There are 11 hidden switches. A switch that is on adds its own fixed numbers to the row, and there is some noise. The rows also spread widely along 15 directions, which tell nothing about the answers.
Some rows, each with its switches (1 for on, 0 for off) after it:
[  8 -21 -39 -18   1  -3  12 -10  -7 -35  23 -11  22 -37  20 -41 -17  29
   6  -6  -8 -18 -18 -88  -5  11 -13  34   2  37  22   1 -15  -9 -12  17
  29  10 -43] -> 0 0 0 1 1 0 0 0 1 1 1
[ 18   8 -16 -13  47 -16  31  25  25 -31  10  13  14  16  32   6  -2  17
 -19 -12  30   8 -10  18   8 -30   1  -3  16  -2  19  37 -52  29 -27 -40
 -15  -7  24] -> 1 0 1 0 1 1 0 0 0 1 1
[ -5 -23 -50  -4   4 -10  32  48  25 -18  14  13   0 -24  39  -3  38  31
  -1  17 -15   0 -10 -28  20 -27 -16  -4   5  51  16  38 -40 -13   2  33
  -9   4 -23] -> 0 1 0 1 1 0 0 1 1 1 1
[-17 -12 -16 -10  12  56  45  35   2 -10   4  25  25  20  20 -27  -6  55
 -30 -36   3   1 -15 -18  11 -22   8 -23   5  38   0 -25 -37  -5  16 -28
  -4 -47  -8] -> 0 1 1 1 1 1 1 0 1 1 1
[-36  20   7  16  -2 -32  34  21  -8 -23 -14 -32  45  -2  -8  33 -28  37
   0  20   3 -11   2 -15 -41   4 -39  18  19 -10  19  20   0 -24  31   7
   9 -14  -9] -> 0 1 1 1 0 0 0 0 1 1 1
[-62 -26 -10 -23  -8  22  44  62  -7  12  19   0  18   8   1   6 -15  65
 -20 -24  30 -14  -2 -21  35 -11 -19  -1  37  53  46  14 -66   0 -34  15
  48  20 -47] -> 0 1 1 1 1 1 0 0 1 0 1
[-27   3 -20   4   7  15  11   7  24   8  11  -4  -4 -35  16 -64 -23  31
  16  18   4  11  -1   3  22 -37 -34  -6   1  51  19  -8  -5 -57  36  30
 -20 -19   4] -> 1 0 1 1 1 1 0 1 0 0 1
[  9   0 -16  29  -3   6  23   6 -11 -27  19   4  -7  -7  38  18  10  10
  -8 -16 -11 -11 -26 -47  13   9 -25   4  35  13   8  25  -1  26  -6  33
 -13  12   6] -> 0 1 1 1 0 1 1 1 0 1 1
[ 25  21  -8  12  14  -6   2 -17 -50   9  21  -4  43 -15  34   8 -40   2
 -18  12  10 -14 -22 -37  15  -5  20  48  16 -16  12  38   8  14 -38  20
  39  21 -17] -> 0 1 0 0 0 1 1 1 0 0 0
[ 19   4  -9  12  13   5  -1   9  19 -10  16  -1  12  -5  40  -7   2  22
 -17  17  13  -4  -6  -6  12 -22   3  12  -7  -1   3  20  -1   2 -13   5
 -11   2   5] -> 0 0 1 1 1 0 1 1 1 0 0
[-20  46  20  14  -8  18   6  28  13   2  13  42  13  10   6  11 -17  15
  -9  21  27 -38  30   4  27  -9   5  -9  25  13  15   0   8 -27   9 -16
   3 -19  12] -> 1 1 1 0 0 0 0 0 0 0 0
[-39 -13  20   9 -17  25   6   5 -29  -7   8 -46  -3 -20 -33 -15  15  20
  -6   4   9 -13  -5  -8 -45  12 -21 -18  33   0   7 -34 -13   3  29 -41
   7  -7 -10] -> 1 0 1 0 0 0 1 0 0 1 0
[  2  16   3  21 -18  17  10  15 -45  19  13  16  43  -9  22   5  -8   6
 -42  19  -3  -3 -11   1  25 -38  32  25  15  -2  -5  31 -22  -2 -10  -3
  19 -13 -15] -> 1 0 0 1 0 0 0 1 1 0 0
[-13  18  18   7  14   4 -18  11 -15  12  13  -7   2 -20   6   6 -26 -17
 -18  28  -3   3 -10  -9   5  20 -18   1  19 -11   9  36  16   5 -22  18
   0  37   9] -> 1 1 1 0 1 0 0 1 0 1 0
[-18 -15  -4   3 -14  -3  13  -9 -48 -18   3 -50  27 -40   5   1 -15  11
 -21   1 -20  -3 -31 -44 -30  15 -27  34  18 -25   7  12  -7   7   7   6
  37  12 -37] -> 1 0 1 0 1 0 1 0 1 0 0
[-18  17  -6  17 -15  -7  13  -5   7 -36  22  28 -18 -18  13 -12  -8  -5
  16   1   2 -22  -4 -39  25   2 -34  -1  32  50  22   3 -17 -16  35  11
 -16 -11  14] -> 0 0 0 1 0 1 1 1 0 1 0
[-53   2  32  -3  18  28  21  38 -16  37  -4  -7  55  35  -2   6 -30  32
 -55  -3  17   8  -5  41  17   6   2   8   2 -27   0  10 -20  14 -20 -22
  30   7   8] -> 0 0 1 1 0 1 1 1 0 0 1
[-29   9 -13  -1  13  26  20  36 -18   0  17  13 -20 -12  11  -3  -8   4
 -16  -3   7  11  -2   1  13  -9 -30 -31  46  37  24  19 -38  18   4 -15
 -33   1  -5] -> 1 1 1 1 0 1 0 1 1 0 1
[ -3 -22  31  23 -18 -19 -40 -21   8  23 -11  -4 -10   8 -61  26   3  -9
  26  25 -16 -18   2 -19 -18   1  22 -28 -21  29 -27 -13  32   6   0  23
 -11  25   1] -> 0 1 1 1 1 0 1 1 0 0 0
[-26  13  13   2  -3  -2  16  21 -20  16   3  28   8  14 -32  33 -26   7
   6 -14   3  -7   3   0  -8 -12   3 -21  47  36  10   7 -21  11  -8   1
  -4  -4 -10] -> 1 0 1 0 1 0 0 0 0 1 1
[-33 -12   8  -1   3  13  22  11   9  10   8  10  26   5   5  13   1  17
  -3 -16  -3 -23   5  16   6   2  -3  11  19   0  -2 -10 -14   5  21  -5
  26   1 -17] -> 0 1 1 1 1 0 0 1 0 1 0
[-30   4  28   4  -3  27  10  18  23 -11  -2  16   2  35 -16 -28 -26  30
 -17  -4  28   2  -4   1  11  -2 -16 -25 -13  27   8 -22 -10 -11  -1 -26
 -13 -26  25] -> 0 0 1 1 0 0 0 1 0 0 0
[-54 -32 -10 -22   3  29  45  64  46   8   9  39  12  44   2   7  14  67
  -5 -36   7 -31   6  -9  33   8 -18 -18  15  45  15 -20 -27  -1 -11   9
  16  -7 -24] -> 1 1 1 1 1 0 0 1 0 0 1
[ 11  -9  -8   4  22  37   1   7 -27  26  19 -24  10 -18  21 -29  -6  18
 -28  -3  15  22 -22  19   2 -42  16  -3  22   6   3  13 -32  18 -21 -10
 -11   3  -7] -> 1 0 1 1 1 1 0 1 1 1 0
[  9  40  21  27  -4   4  -1  -7  -7  -9   7 -10  38  -6  14  -9 -37  28
 -16  26  39 -11   6   4  -3 -37  12  19   2  -9   9   7   9 -28   3 -19
  13 -19  11] -> 0 0 1 0 1 0 1 0 1 0 1
[ 32  10 -24  -1  23 -22  -6 -16  -9   8  28   5   0 -10  21  43 -11 -13
  23 -23  12 -23  13 -14   0   5   5  26  50  -2  11  27  -1  57 -41  17
   0  45 -34] -> 0 0 0 1 0 0 0 0 1 0 1
[-28 -13   7  -3  12  38  10 -23 -20  10  10 -40  50 -32   9 -55  -8  16
 -23  -1  -4 -11  -6  23 -19   3  -4  39  -2 -42 -14 -35  -3 -11  42 -45
  39 -15 -15] -> 1 0 1 1 0 0 0 1 0 1 0
[-25  69  63  42 -24  26   2  -7 -60  10   3   9  39  -1 -31 -17 -84   2
 -28  21  38   3  -1  11   6 -41  13  -4  35  13  10  -2  -2 -40  24 -38
   5 -43  34] -> 1 1 1 1 0 1 0 0 0 1 1
[-27  -3   2   9  -3 -18   8  11  18   3   1   1  15 -28  21  20   9 -15
 -11  15  -6  -6   6  43  35 -21  -4  24  -2 -21  -3  36 -20 -10  22  13
  35  23   0] -> 0 1 1 0 1 0 0 0 0 0 0
[-25   5  22  25 -20  -3  16  -3  24   1  19   6  24   3  18   8 -17  21
  -4 -30  37 -22   3  44  57 -38  -1  44  19  -3   6   8 -25  -6   0  17
  53  12   8] -> 0 0 1 1 1 0 1 0 0 0 1
[ 10 -25   3   1  19 -15 -13 -40  13  -3  -5 -28  -5   8 -37  18  -8   7
  33 -34   0 -19   2  -4 -39   5  -1  -9  10   3 -15 -34   7  37   8 -14
 -15  13 -13] -> 1 0 1 1 1 1 1 0 1 0 1
[  2 -22 -10   4  14   5   0 -52 -59   5   3 -54  22 -59  -1 -28 -22 -22
  -6  -1 -27  24 -29   2 -42 -16  -2  22   9 -18 -13  -1 -22  18  38 -18
  10   5 -29] -> 0 0 1 1 1 1 0 1 1 1 0

New rows. What belongs after each?
[ -1  48  16  36 -26 -10 -11  -3 -29  -1  18  47  12 -25   5  26 -14 -27
   0  43 -20 -28  10 -35  11  -1  13  -1  32  25   0  26  23 -19  18  17
  -7   1   6] -> 0 0 0 0 1 0 1 1 0 1 1
[ 31 -16 -22   1  18   2  20  15  33 -38  -1  -7   6  31  24  42  34  44
   1 -19   2 -39   0 -48 -30  32  -5  -7  -1 -22   0  -7  18  37 -21  -6
 -14  -2 -18] -> 0 1 1 0 0 0 0 0 1 0 0
[-40  12  11  19 -28  22  31  19  -1   8  25  32  21  -9  37  12 -12  11
 -20 -23  15 -28  -2  25  72 -24  -9  37  39   5  14  20 -25 -15   5  27
  55   3 -12] -> 1 1 1 0 1 0 0 1 0 0 0
[-26  -4  20  14 -18  -3   1  -4  17  -6  -1  -6  25  -9 -29 -30  15  14
  -3  23  20 -23  15  31  14 -48  26   0 -13  16  -8 -23 -38 -40  47 -47
  20 -32  17] -> 1 0 0 1 0 1 0 0 0 1 0
[  7  18   3   5  21 -10 -24  -5   8  -4  11   4  -7 -18   0  16 -21 -19
  12   9   7 -12   5 -10   2   3  -5   0  21   8   3  21  13   9  -6   9
  -9  27   3] -> 1 1 1 0 1 0 1 0 1 1 0
[ -6 -11  19  13   3   2   8  -8 -18 -18  -2 -34   7   6 -22  12   1   1
 -11 -22   3  -5 -17  -4 -26  13  -7  -4  21 -22  -9  -8 -12  33   7 -36
   0   5   7] -> 1 1 0 1 0 1 0 0 0 1 1
[ 28 -35  10  23 -11 -33  -1 -22  24 -66   2 -33 -20  27 -20  16  18  11
   6 -42  28  -6 -39 -33  -7  -7 -15   6   1   8  -4   6 -30  47 -32  -7
  -7  12  23] -> 1 0 0 1 0 0 1 0 1 1 0
[  5  -9  28  35 -20  18 -28 -28 -12  12   8 -10   8  -1 -15  23  -9  -7
  -8 -25 -16 -27 -12 -21  17  14  19   7  13  -9 -29  -9  26  22 -12  29
  12  31   0] -> 1 0 1 1 1 1 1 0 1 1 1
[-14  -4 -16 -16  27  -3   9  -5  24  11   1  22   6  19 -25  -2 -24  16
  40 -27   5 -16  13   0 -14  -2  -8  -6  18  44   1 -28  -3   1  15   3
 -24 -18 -18] -> 1 0 0 1 0 0 0 1 1 1 0
[ -7 -11  19   7  17  21 -14  12  43  17  -3  -3  15  33 -14  -2  11  27
  -3  -3  13 -16  12  24  -2   3  17 -13 -21  -9 -23 -27  19   4  -2 -13
  -9  -1  21] -> 0 0 1 1 0 0 1 0 0 1 0
[  4  -7 -15   5  -1 -10  -4 -10  44 -10  -3 -20   3 -13 -23 -21   8  53
  51  27   8 -32  31 -29 -47 -19  -6 -22 -13  44   4 -46  25 -44  40   2
 -28 -25 -20] -> 0 0 1 1 1 0 0 0 1 0 1
[ -7   9  12  25 -11  15   6  -1 -13   2  -9   8  11   1 -21  -4  -7  11
   0   6 -11  -5  -1  -1 -14 -24  12 -17   1  15 -21 -22  12 -14  37 -16
 -17 -35   9] -> 1 1 1 1 0 0 1 0 0 0 1
[ 42  32  -1 -14  69  -1 -37   5  -4  12   0 -29  11   7  13   3 -41  -1
 -15  39  13  21   2 -19 -47  31  -1 -17  -6 -36   5  29  38  32 -48 -21
 -60  26  11] -> 0 0 0 1 0 1 0 0 1 0 0
[-25 -15  32  36 -37  41  -9 -38 -33  15   4 -20 -20  -9 -39  -9 -11 -10
  -2 -38   7  -7 -12  16  13 -10  -5 -17  25  17 -15 -37  -7  14  16  -4
   7   5  -3] -> 1 0 1 0 0 1 0 1 1 0 1
[-32  28   3 -18  20 -16  12  27 -20  16   7  37  35  -7  15  23 -46 -24
 -23  11  -2   3   5  14  32   3  -1  29  20  -7  13  51 -26  10  -8  -2
  27  19 -10] -> 0 1 0 1 0 0 0 0 0 0 0
[  1   3 -23   4  19   8  20  -4 -33   4  31 -22  34 -31  45 -26 -31  18
 -19  -7   7   0 -26 -24  21  -7 -17  51  33  -4  21  32 -16   9 -29  30
  32  24 -15] -> 1 0 1 1 0 1 0 1 0 1 1
[  4  31  30  29  -4  25   1  -3 -29 -11  33 -23 -18  -5  11  -8  -6  -4
 -20  -8  54   7  -2  41  -4 -24 -14  -4  63 -15  19   4 -26  37  -9 -61
 -20   3  22] -> 1 0 0 1 0 0 0 1 0 0 1
[ -3   7  15  33 -34  -3   8  28  -7  -3 -20  21  26  40 -26  44   9  41
 -10  29 -28 -25   1 -62 -23  11  13 -32 -10  27 -15  -3  30 -13  -2  22
 -29 -27  -9] -> 0 0 0 1 0 0 0 1 1 0 1
[-10  23  27  19  17   3 -25 -15 -20   2  20 -44  -5 -17  -8   1 -29 -13
  -4  11  37   5   4  17 -25  13 -29   5  39 -16  14  13   7  31 -15 -21
 -12  40  13] -> 0 0 1 1 0 0 1 1 1 1 1
[-23 -20  -1 -22  24 -19  -6 -34  34 -21  -2   0  17  -6 -19 -21 -53  -7
  21 -28  -6 -15  -4 -23  10  31 -35  29 -20  11  -1 -14   9   1   8   8
  26  25 -12] -> 1 1 1 1 1 0 0 1 1 0 1
[ -1   6  41  56 -44 -35  25 -18 -35 -37  -5 -34   4   4 -28  39 -19  11
  -2 -13  26   7 -34  -6 -14 -50  -8   0  37  12  10  25 -38  10   7   2
   8 -10  20] -> 0 1 1 1 1 1 0 0 0 1 1
[-21 -11  19   1  14 -15  -8  14  10   5  -6 -35  53  16 -16   6   7  29
 -28  37  23 -15  12  24 -16  -3  16  19 -29 -31  -6   7 -13   4 -11 -42
  29  15   0] -> 0 0 0 1 0 0 1 1 1 0 1
[ 14 -13 -14 -12  45  -9   1 -23  25   1  -6  11   8  10   3 -10 -34 -18
   7 -41   5  15 -16  27  24 -11   3  20 -20  -9 -17  11  -3  30 -22   2
   5  15  12] -> 1 1 1 0 0 0 0 0 0 0 1
[ -9  -4  14  21 -26   4   7 -30 -45  -5  -1 -17  24 -12 -39   3 -19   2
   5 -20 -10 -11 -11 -21 -27 -11  10  11  25  12 -14 -23  -9   6  25 -14
  14 -18 -23] -> 1 0 0 1 0 0 0 0 1 1 1
[-28  24   7  -2  13   5  13  15  20 -21  23  -9  -5 -10  26  17  -5   1
   2 -12  40 -24  26  32   8  15 -41  15  50 -23  27   5 -18  17  21 -36
   4  17  -5] -> 0 1 0 1 0 0 0 0 1 0 0
[-35  10  19  11   6  -8 -39  -6 -28  81   2 -11   2 -35 -45  25 -36 -30
  28  23 -20   2  14  33  -1 -16  13  -8  33  23 -13  16  23  -9  15  52
   1  42 -13] -> 1 1 1 1 1 1 1 0 0 1 0
[ 24  34   1  19  -4  11   3  41 -30 -23  10   8   2  -2  27  10 -17  29
 -36  44   0   0 -26 -83  -6   0  -2 -28  18  18  24  42  13  -7 -35  15
 -34 -10  14] -> 1 1 1 0 1 1 1 0 0 0 0
[ 12 -28 -23   0  15 -16   9 -18   9 -13  -8 -11  10   6  -6   6 -17   8
  11 -36 -17   3 -21 -26  -8   0 -11  15  -9   6 -15   1   0  26 -13  24
  -7   6 -15] -> 1 0 1 1 0 0 0 0 1 0 1
[  0  18  17  42 -15   6  -4 -29   1  -2  10 -13  14  -5  -3  14 -11  11
  17 -10   4 -34  10  -3 -10   1 -13  17  31  -7 -10 -20  34  -4  23  16
  -5  -2   0] -> 1 0 1 1 0 0 0 1 1 1 1
[ -5 -24 -14  12 -17  -1  25   5  23 -37   2   8  11   6   8  28  24  34
   6 -29 -18 -51 -11 -61   7  16  -9   4   9  17  -3 -14   0  -2  16  28
  18  -7 -19] -> 1 1 1 0 1 1 1 0 1 1 0
[-11  34  23  38 -16   9   4   2 -27  13  22  22  32  -4  42  38 -25 -10
 -33   3   0 -31  -5  -7  54   7   3  41  32 -27   2  40  15   9 -10  35
  35  24   5] -> 0 1 1 1 0 1 1 1 0 0 0
[ -4 -28 -17  13  22  26  11  -2  24   7   8 -76 -37 -25  12 -61  -9  35
  25 -37  39  48 -31  48  -7 -48 -52   0  18  17  11 -12 -11 -10   7  30
 -28   0  16] -> 1 1 1 1 0 0 0 0 0 1 0
[ 11  -1  19  15  18  16 -18 -13  41  -8  -6 -23   1  34  -5   0 -28  20
  -4 -30  17  -8  -6  -5   6  24 -17  -6 -14 -21 -14 -17  38  17 -25  11
 -23  15  26] -> 1 0 1 1 0 1 0 0 1 0 1
[-16 -18   0  -4  19  15  -2 -33  -9  39  -2 -20  24  -2 -22 -19 -24   5
  14 -20  -1  -3   0  24  -6   1   8   9  -7  -3 -14 -30   9   3   7   0
  19   9 -18] -> 0 0 0 0 0 1 0 1 0 0 1
[-14 -12  -5  23 -32  29   1   9 -26  31  -5  35 -10 -11 -48 -17  26  12
   7  30 -16   1  17   5 -10 -68  46 -64  -3  87 -20 -31 -30 -24  44 -24
 -39 -49 -17] -> 0 0 1 1 0 0 0 1 1 0 1
[ 10  -2 -32  -4  29 -23  -1  -5   9 -22 -14 -17   7 -30   9 -24 -11 -10
   9  23 -43  21 -22 -37 -30  21 -31   4 -23  -5 -12  19  27 -16  15  26
 -33   0   9] -> 1 0 0 0 0 0 0 0 0 1 1
[-28 -22  -2 -14  -4  51  43  27 -40 -10  -3   3  30  14   7  -8 -11  27
 -57 -45 -18  14 -39 -28   2  15  -2 -11  12   2  -2  -7 -44  23  -6 -28
  20 -18 -24] -> 0 0 0 0 1 1 0 0 1 1 1
[-20  -1  15  -2  20 -26 -24   7  34  21   7  16  41  15 -23   9 -18  10
   2  28  21 -40  19   1  36   5  24  27 -24   9   0  19  12 -12 -39  16
  50  44   9] -> 1 1 1 0 0 0 1 1 0 1 1
[-17 -17  13  14 -29 -18   5  12  -2  12  -6   4  20   8 -23  36  13  12
  -5   7 -10 -17  -1  -3  10 -14  21   1  -4   9 -12  11 -14   0 -11  18
  29  14 -16] -> 0 0 0 0 1 0 0 0 0 0 1
